The groups are shells around one centre, one inside the other: the same stretched ball of 6 dimensions in 6 sizes.
Known rows, each followed by its group:
[ 2.40 -1.78 -2.47  0.69 -4.25 -5.18  0.95  1.21 -2.36 -0.36 -2.18 -3.40
  1.47 -0.89  3.30  3.69  1.91] : j_240
[-1.36 -1.00  0.37 -0.45  1.45 -4.98  2.49 -0.96 -1.00  1.00  0.01 -3.68
  2.78 -1.77  6.07  4.47  2.16] : j_61
[ 1.44 -1.00  0.62  0.34 -0.12 -4.12 -0.01 -0.27 -2.57  0.37 -0.97 -3.90
  2.08 -0.27  5.79  4.51  1.26] : j_795
[ 2.04  0.44 -1.60  1.62 -0.42 -3.74  0.01 -1.40 -3.21  1.68 -0.96 -2.95
  2.55 -0.81  5.19  5.65  1.94] : j_240
[-0.78 -3.46  0.62 -1.47 -0.86 -5.91  2.73  0.54 -1.32 -0.62 -1.97 -4.37
  1.98 -2.18  5.12  2.68  1.71] : j_240
[ 0.47 -2.29  0.62 -0.07  0.69 -4.93  0.79 -1.56 -2.56  1.39 -1.88 -4.07
  2.92 -1.66  6.24  4.30  1.32] : j_856
[ 1.39 -0.50 -2.39 -0.38 -3.72 -4.33  2.47  1.94 -1.96 -0.76 -1.24 -2.58
  0.65 -0.49  3.40  4.37  2.66] : j_240
[ 1.43  0.50 -1.11  2.04 -0.08 -4.25 -0.06 -0.86 -2.45  0.59 -0.10 -3.66
  2.64 -1.07  4.89  4.63  1.79] : j_856
[ 0.47 -2.43  0.73 -2.12 -1.23 -4.31  2.35  0.97 -2.53 -0.44 -2.34 -3.42
  0.94 -0.78  5.46  4.01  1.81] : j_109
[-0.26 -0.79  1.31 -0.09  1.50 -4.27  1.28 -0.35 -2.34 -0.59 -0.56 -4.23
  2.08 -1.63  5.82  3.61  1.64] : j_795
[ 1.66 -0.33 -2.43  0.75 -1.29 -4.08  1.35 -1.26 -3.32  1.82 -1.95 -2.50
  2.30 -1.59  4.73  5.55  2.43] : j_856
[ 1.04 -1.35 -1.79  1.34 -1.31 -5.38  0.98 -0.84 -2.24  0.75 -1.47 -3.76
  2.81 -2.14  4.38  3.89  1.91] : j_109
[ 0.24 -2.93 -0.10 -0.47 -1.72 -5.81  1.77  0.71 -1.46 -0.63 -1.74 -4.36
  2.00 -1.67  4.64  2.82  1.57] : j_795
[ 0.19 -1.04  1.12  0.24  2.21 -4.13  0.75 -1.88 -3.26  0.82 -1.42 -4.04
  2.76 -2.09  6.43  4.30  1.49] : j_61
[-0.76 -2.00 -0.94 -0.43 -1.88 -6.08  2.80  1.10  0.10 -0.29 -0.18 -3.89
  2.12 -1.33  4.38  3.34  2.20] : j_240
[-0.15 -1.52 -1.91 -0.67 -1.78 -5.15  3.27  0.17 -1.72  0.47 -1.61 -2.91
  1.85 -2.12  4.30  4.21  2.71] : j_218
[ 1.95 -0.83 -0.07  0.55 -0.44 -3.74  0.24 -0.34 -4.11 -0.48 -2.25 -3.75
  1.62 -1.49  4.95  3.91  1.54] : j_218
[ 0.08 -3.62  0.15 -1.73 -1.26 -5.36  2.62  0.04 -2.57  0.03 -3.24 -3.82
  1.76 -2.28  5.18  3.30  1.77] : j_795
[ 1.61 -1.69  0.95 -0.09 -0.69 -4.20  0.16  0.42 -3.14 -0.85 -1.86 -4.23
  1.50 -0.73  5.31  3.53  1.14] : j_61
[ 0.61 -2.19 -0.52  0.61 -0.97 -5.55  1.15 -0.22 -2.31 -0.45 -1.84 -4.41
  2.41 -2.41  4.50  2.84  1.60] : j_240
[ 0.46 -2.01 -0.71 -1.40 -1.10 -4.48  2.54 -0.40 -2.51  1.34 -2.33 -2.80
  1.81 -1.27  5.51  5.04  2.20] : j_109
[-0.10 -2.58  1.93 -1.96  0.76 -4.30  1.88 -0.23 -2.66  0.15 -2.15 -3.89
  1.69 -1.17  6.52  4.06  1.43] : j_856
[ 1.06 -2.33  0.63  0.21  0.08 -4.89  0.35 -0.96 -2.99  0.39 -2.21 -4.36
  2.53 -1.72  5.69  3.63  1.15] : j_218
[ 1.19 -1.81 -0.44 -0.21 -2.27 -4.95  1.16  1.15 -1.77 -0.55 -1.31 -3.83
  1.52 -0.50  4.55  3.69  1.64] : j_109
[ 1.90  0.10 -1.15  1.88  0.01 -4.05 -0.33 -1.62 -3.13  1.52 -0.94 -3.42
  2.86 -1.10  5.33  5.18  1.68] : j_61
[ 1.43 -1.42 -1.29 -0.15 -2.98 -4.84  1.37  1.24 -1.52  0.01 -1.11 -3.29
  1.45 -0.08  4.35  4.35  1.91] : j_856
[ 0.43 -2.53 -0.46  0.38 -1.08 -5.87  1.10 -0.40 -1.42  0.59 -1.38 -4.29
  2.80 -1.67  5.04  3.49  1.48] : j_61
[ 0.57 -3.12 -0.11 -1.54 -2.37 -5.28  2.27  1.15 -1.87 -0.45 -2.41 -3.75
  1.33 -1.10  4.79  3.43  1.73] : j_218
[-0.98 -2.38 -0.91 -2.18 -1.89 -5.37  4.10  0.94 -0.64  0.53 -1.33 -2.89
  1.52 -1.28  4.95  4.38  2.65] : j_795
[ 1.49 -1.03 -2.08 -0.29 -3.95 -4.72  2.06  2.09 -1.64 -0.86 -1.21 -2.97
  0.80 -0.31  3.44  4.02  2.35] : j_795
[ 0.78 -2.30  1.01 -1.42 -0.93 -4.38  1.49  0.75 -2.52 -0.49 -2.03 -3.82
  1.26 -0.63  5.57  3.84  1.47] : j_109
[ 0.45 -1.12 -1.65 -0.89 -1.54 -4.41  2.79 -0.16 -2.17  1.28 -1.66 -2.46
  1.75 -1.21  4.95  5.28  2.60] : j_218
[ 0.41 -1.94 -0.93 -1.12 -2.65 -5.11  2.49  1.37 -1.02  0.01 -1.13 -3.23
  1.37 -0.41  4.59  4.22  2.14] : j_218
[-1.92 -2.08  1.99 -1.88  2.18 -4.86  2.97 -0.69 -1.26  0.50 -0.70 -3.99
  2.38 -1.83  6.81  4.05  1.88] : j_240
[ 0.50 -0.62 -0.93  1.14  0.15 -4.76  1.22 -0.98 -2.74  0.11 -1.18 -3.83
  2.56 -2.53  4.71  3.73  2.03] : j_856
[-0.56 -1.56  0.18 -0.96  0.80 -4.54  2.60 -0.92 -2.54  0.60 -1.72 -3.44
  2.18 -2.32  5.73  4.23  2.17] : j_109
[ 2.22 -0.03 -1.08  2.68 -0.21 -4.40 -1.02 -1.34 -3.29  0.53 -0.96 -4.09
  2.91 -1.51  4.76  4.15  1.38] : j_795
[-1.03 -1.07  1.03 -0.46  1.28 -4.79  2.11 -0.15 -1.43 -0.41 -0.18 -4.14
  2.21 -1.75  5.72  3.58  1.88] : j_61
[ 0.49 -1.34 -0.77 -0.04 -0.17 -4.54  1.92 -0.88 -3.22  0.36 -2.22 -3.44
  2.13 -2.55  4.95  4.00  2.14] : j_109
[ 2.27 -1.52 -1.17  0.35 -1.28 -4.09  0.51 -1.15 -4.01  1.35 -2.98 -3.11
  2.12 -1.41  5.15  4.94  1.71] : j_218
[ 0.82 -2.26 -0.78  0.65 -0.32 -5.31  1.02 -1.54 -2.99  1.01 -2.49 -3.99
  2.95 -2.69  5.11  3.73  1.64] : j_795
[ 2.70 -1.69 -2.46  0.13 -3.63 -4.36  1.29  0.47 -4.00 -0.08 -3.52 -2.89
  1.14 -1.61  3.56  4.09  2.12] : j_61
[ 1.27  0.28 -2.06  1.79 -0.80 -4.46  0.83 -0.80 -2.63  0.57 -0.72 -3.29
  2.47 -1.80  4.28  4.49  2.24] : j_109
[-0.53 -0.91 -0.16 -0.14  0.58 -4.68  2.37 -0.42 -2.31 -0.35 -1.05 -3.73
  2.08 -2.53  5.01  3.58  2.24] : j_240
[ 2.66 -1.72  0.00 -0.06 -1.42 -3.74 -0.02 -0.12 -4.33 -0.04 -3.10 -3.59
  1.38 -0.81  5.15  4.25  1.28] : j_61
[ 0.38 -2.17 -0.26  0.37 -1.16 -5.72  1.05  0.09 -1.08  0.21 -0.84 -4.30
  2.58 -1.20  4.99  3.49  1.48] : j_856
[ 0.33 -1.17 -0.06  1.49  1.06 -5.20  0.35 -1.73 -2.19  0.88 -0.79 -4.42
  3.39 -2.24  5.57  3.80  1.45] : j_856
[ 1.10 -0.01 -1.33  0.50 -0.80 -3.94  1.55 -0.14 -3.14 -0.11 -1.36 -3.07
  1.63 -1.67  4.44  4.40  2.34] : j_218

New rows, each followed by its group:
[ 2.65 -0.07 -1.96  0.96 -1.61 -3.43  0.60 -0.53 -4.65  0.18 -2.67 -2.81
  1.46 -1.67  4.17  4.69  2.15] : j_61
[ 2.24 -0.98 -2.19 -0.52 -3.74 -4.04  1.70  1.21 -2.60  0.41 -2.01 -2.38
  0.89  0.06  4.09  5.19  2.31] : j_795
[ 1.00 -0.01 -1.33  0.44 -0.03 -3.72  1.60 -1.10 -3.55  0.85 -1.67 -2.82
  2.01 -1.96  4.98  5.00  2.39] : j_61
[ 1.70 -1.13 -1.47 -0.35 -2.76 -4.16  1.90  1.26 -3.34 -1.23 -2.44 -3.13
  0.72 -1.45  3.67  3.63  2.23] : j_795
[ 1.60 -0.46 -1.78 -0.43 -2.04 -3.70  1.92  0.22 -3.11  0.70 -1.92 -2.35
  1.22 -0.74  4.59  5.34  2.47] : j_218
[-0.20 -2.49  1.68 -1.32  0.49 -4.83  1.55 -0.07 -1.77  0.16 -1.34 -4.19
  2.07 -0.93  6.32  3.89  1.34] : j_218
[ 2.17 -0.34 -1.63  2.52 -1.37 -4.89 -0.73 -0.73 -2.25  0.79 -0.54 -3.94
  2.89 -0.87  4.50  4.33  1.47] : j_240
[ 2.09 -1.42 -2.80 -0.29 -3.62 -4.41  2.04  0.46 -3.18  0.64 -2.87 -2.42
  1.25 -1.24  3.78  4.80  2.47] : j_109
[ 1.66  0.29 -2.22  1.71 -0.95 -4.13  0.87 -0.83 -3.54  0.26 -1.49 -3.15
  2.15 -2.22  4.03  4.33  2.31] : j_795
[ 0.77 -1.56 -0.24 -0.60 -2.21 -4.80  1.76  1.76 -1.69 -1.40 -1.12 -3.80
  1.04 -0.66  4.29  3.31  1.84] : j_61
[-0.12 -0.51 -0.74 -0.32 -0.94 -4.69  2.22  0.58 -0.80  0.42  0.19 -3.18
  1.91 -0.46  5.08  4.76  2.29] : j_795
[ 0.07 -0.70 -0.77  0.35  1.05 -4.41  1.78 -1.95 -2.88  1.61 -1.44 -3.22
  2.84 -2.44  5.68  4.90  2.23] : j_61
[ 0.32 -0.86 -1.90  0.95 -0.62 -5.15  1.83 -1.14 -2.10  1.14 -1.16 -3.34
  2.82 -2.40  4.61  4.36  2.34] : j_109
[-0.19 -0.82  0.11 -1.17  0.54 -3.85  2.65 -0.40 -2.82  0.32 -1.52 -3.02
  1.60 -1.71  5.63  4.67  2.35] : j_795
[ 3.08 -0.21 -3.38  1.26 -4.36 -4.21  0.83  1.19 -3.22 -0.46 -2.00 -2.72
  1.04 -0.77  2.83  4.34  2.33] : j_795
[-0.67 -1.11  0.57 -0.29  1.45 -4.58  2.09 -0.92 -2.42  0.03 -1.09 -3.91
  2.35 -2.48  5.67  3.73  1.99] : j_61
[ 1.14 -0.68  0.26  0.13  0.78 -3.62  0.80 -1.15 -3.90  0.45 -1.97 -3.48
  2.00 -1.68  5.72  4.56  1.74] : j_218
[-0.63 -2.33 -1.48 -0.87 -2.13 -6.02  3.20  0.54 -0.18  0.82 -0.85 -3.33
  2.26 -1.38  4.63  4.12  2.39] : j_795
[ 0.77 -2.85  1.64 -0.89  0.26 -4.64  0.73 -0.42 -3.06 -0.09 -2.51 -4.42
  2.01 -1.40  6.09  3.49  1.02] : j_61
[-1.69 -3.15  1.04 -2.24  0.20 -5.64  3.50  0.12 -0.75  0.31 -1.35 -3.93
  2.13 -1.85  5.99  3.61  1.97] : j_856
[ 2.19 -1.86  0.07 -0.74 -0.97 -3.52  0.86 -0.34 -4.86 -0.12 -3.72 -3.33
  1.16 -1.54  5.22  4.21  1.58] : j_795
[ 1.18 -2.72  0.12  0.16 -1.22 -5.38  0.50 -0.20 -2.22  0.23 -2.02 -4.37
  2.40 -1.28  5.21  3.46  1.16] : j_795
[ 2.93 -0.59 -0.45  0.35 -1.38 -3.16 -0.13 -0.05 -4.55 -0.06 -2.60 -3.19
  1.18 -0.53  4.95  4.73  1.54] : j_795
[ 1.26 -1.91 -0.74 -0.41 -2.33 -4.71  1.75  1.17 -2.98 -1.45 -2.46 -3.75
  1.04 -1.74  3.93  2.99  1.91] : j_240
[ 0.74 -1.59  0.26 -0.21  1.11 -4.08  1.14 -1.97 -3.90  1.34 -2.63 -3.52
  2.53 -2.28  6.12  4.65  1.71] : j_61
[ 0.21 -3.05  0.52 -3.02 -1.77 -4.38  3.30  1.24 -2.70 -0.54 -3.11 -3.13
  0.58 -1.14  5.28  3.91  2.07] : j_795
[ 0.96 -2.44 -0.38 -2.11 -1.73 -4.00  2.85  0.49 -3.91 -0.33 -3.75 -2.89
  0.71 -1.87  4.84  4.05  2.21] : j_240
[-0.97 -2.94  1.91 -1.75  0.04 -5.37  2.35  0.98 -1.10 -1.18 -1.13 -4.61
  1.67 -1.33  5.72  2.75  1.44] : j_240
[ 1.21 -2.39  0.71 -1.94 -1.23 -3.85  1.84  0.65 -3.61 -0.46 -3.14 -3.34
  0.80 -0.95  5.44  4.09  1.68] : j_856
[-0.33 -1.53  0.16  0.75  0.51 -5.64  0.94 -0.93 -0.69  1.07  0.10 -4.34
  3.31 -1.31  5.79  4.04  1.51] : j_795
[ 0.09 -2.40  0.11 -0.13 -0.10 -5.33  1.58 -0.65 -2.38  0.07 -2.00 -4.23
  2.47 -2.43  5.21  3.25  1.63] : j_109
[ 2.25 -1.26 -1.25  0.26 -0.87 -3.71  0.82 -1.37 -4.88  0.97 -3.53 -2.98
  1.90 -2.14  4.97  4.74  1.92] : j_795
[ 3.05 -0.37 -1.73  1.47 -2.71 -4.02 -0.27  0.55 -3.56 -0.51 -1.84 -3.45
  1.43 -0.65  3.81  4.10  1.67] : j_856
[ 1.85 -2.52 -1.15 -0.34 -3.52 -5.13  1.25  1.37 -2.36 -0.69 -2.46 -3.70
  1.24 -0.83  3.95  3.39  1.66] : j_795
[ 1.07 -1.78 -1.66  1.17 -1.14 -5.50  0.85 -1.33 -2.19  1.53 -1.70 -3.72
  3.12 -2.02  4.83  4.26  1.78] : j_61
[-0.14 -2.32 -0.13 -0.98  0.44 -4.86  2.22 -1.66 -2.45  2.04 -2.21 -3.27
  2.74 -2.00  6.21  4.94  1.97] : j_795
[-0.81 -2.44  0.79 -1.12 -0.31 -5.54  2.25  0.42 -0.55  0.14 -0.57 -4.13
  2.23 -1.01  5.70  3.68  1.68] : j_218
[ 0.06 -0.33 -1.18  0.15 -1.02 -4.67  2.25  0.53 -1.51 -0.27 -0.31 -3.30
  1.79 -1.35  4.43  4.12  2.42] : j_218
[-0.25 -0.86 -1.98 -0.15 -2.09 -5.35  2.90  0.78 -0.45  0.39 -0.10 -3.03
  1.96 -1.10  4.21  4.40  2.65] : j_61
[ 0.42 -2.61 -0.35 -1.81 -2.19 -4.81  2.87  1.22 -2.39 -0.75 -2.62 -3.37
  0.95 -1.47  4.58  3.51  2.10] : j_109
[ 0.31 -3.10 -0.58 -1.36 -1.26 -5.25  2.39 -0.70 -2.23  1.59 -2.77 -3.26
  2.28 -1.67  5.58  4.56  1.92] : j_795
[-1.69 -2.91  0.02 -1.85 -0.15 -5.85  3.71 -0.34 -0.53  1.13 -1.24 -3.55
  2.51 -2.03  5.78  4.08  2.26] : j_795
[-0.04 -1.31  0.28  0.32  1.44 -4.66  1.30 -1.71 -2.81  0.85 -1.49 -3.95
  2.86 -2.49  5.86  4.07  1.76] : j_109
[ 0.59 -1.89 -2.41 -1.05 -2.60 -4.94  3.13 -0.08 -2.04  1.60 -2.32 -2.35
  1.82 -1.49  4.54  5.16  2.70] : j_795
[-0.14 -0.70  0.86 -0.68  0.94 -3.96  1.84 -0.13 -2.54 -0.31 -0.90 -3.64
  1.69 -1.41  5.74  4.15  1.94] : j_61
[ 0.88 -0.34 -0.63  0.78  0.50 -4.05  1.03 -1.24 -3.41  0.53 -1.51 -3.46
  2.33 -2.11  5.19  4.41  2.00] : j_109
[ 1.53 -1.83  0.18  1.06 -0.13 -4.87 -0.34 -1.11 -2.91  0.62 -1.77 -4.38
  2.79 -1.44  5.51  3.83  1.07] : j_61
[ 1.56 -1.88 -0.04 -0.62 -0.62 -3.91  1.18 -0.57 -4.24  0.14 -3.26 -3.44
  1.54 -1.84  5.28  4.13  1.69] : j_109
[ 0.33 -2.35  0.44 -1.73 -0.02 -4.26  2.17 -0.82 -2.91  1.37 -2.59 -3.13
  1.92 -1.30  6.25  4.96  1.87] : j_61
[ 1.73 -0.85 -1.72 -0.48 -3.72 -4.25  1.96  2.19 -2.26 -1.24 -1.52 -2.93
  0.46 -0.28  3.52  4.00  2.31] : j_240
[ 2.03  0.11 -1.47  2.12 -0.15 -4.03 -0.13 -1.46 -3.93  0.51 -1.60 -3.58
  2.55 -2.11  4.59  4.32  1.82] : j_61
[ 2.31 -0.26 -2.37  1.49 -1.61 -4.04  0.65 -0.81 -4.17  0.34 -2.43 -3.07
  1.97 -2.19  3.93  4.35  2.17] : j_61
[ 0.40 -1.50 -2.25 -0.25 -3.10 -5.43  2.86  1.24 -1.28 -0.43 -1.28 -3.16
  1.50 -1.59  3.53  3.66  2.57] : j_61
[-0.97 -3.20  1.18 -2.13 -0.50 -5.45  2.93  0.76 -1.13 -0.41 -1.59 -4.09
  1.70 -1.44  5.67  3.27  1.74] : j_218
[ 2.04 -0.03 -1.46  0.91 -2.46 -4.11  0.62  1.17 -2.40 -0.73 -0.73 -3.32
  1.26 -0.25  3.95  4.22  1.96] : j_61
[ 1.80 -0.94 -0.27  0.21 -1.07 -3.87  0.73  0.28 -3.79 -0.89 -2.22 -3.65
  1.28 -1.40  4.60  3.71  1.70] : j_218
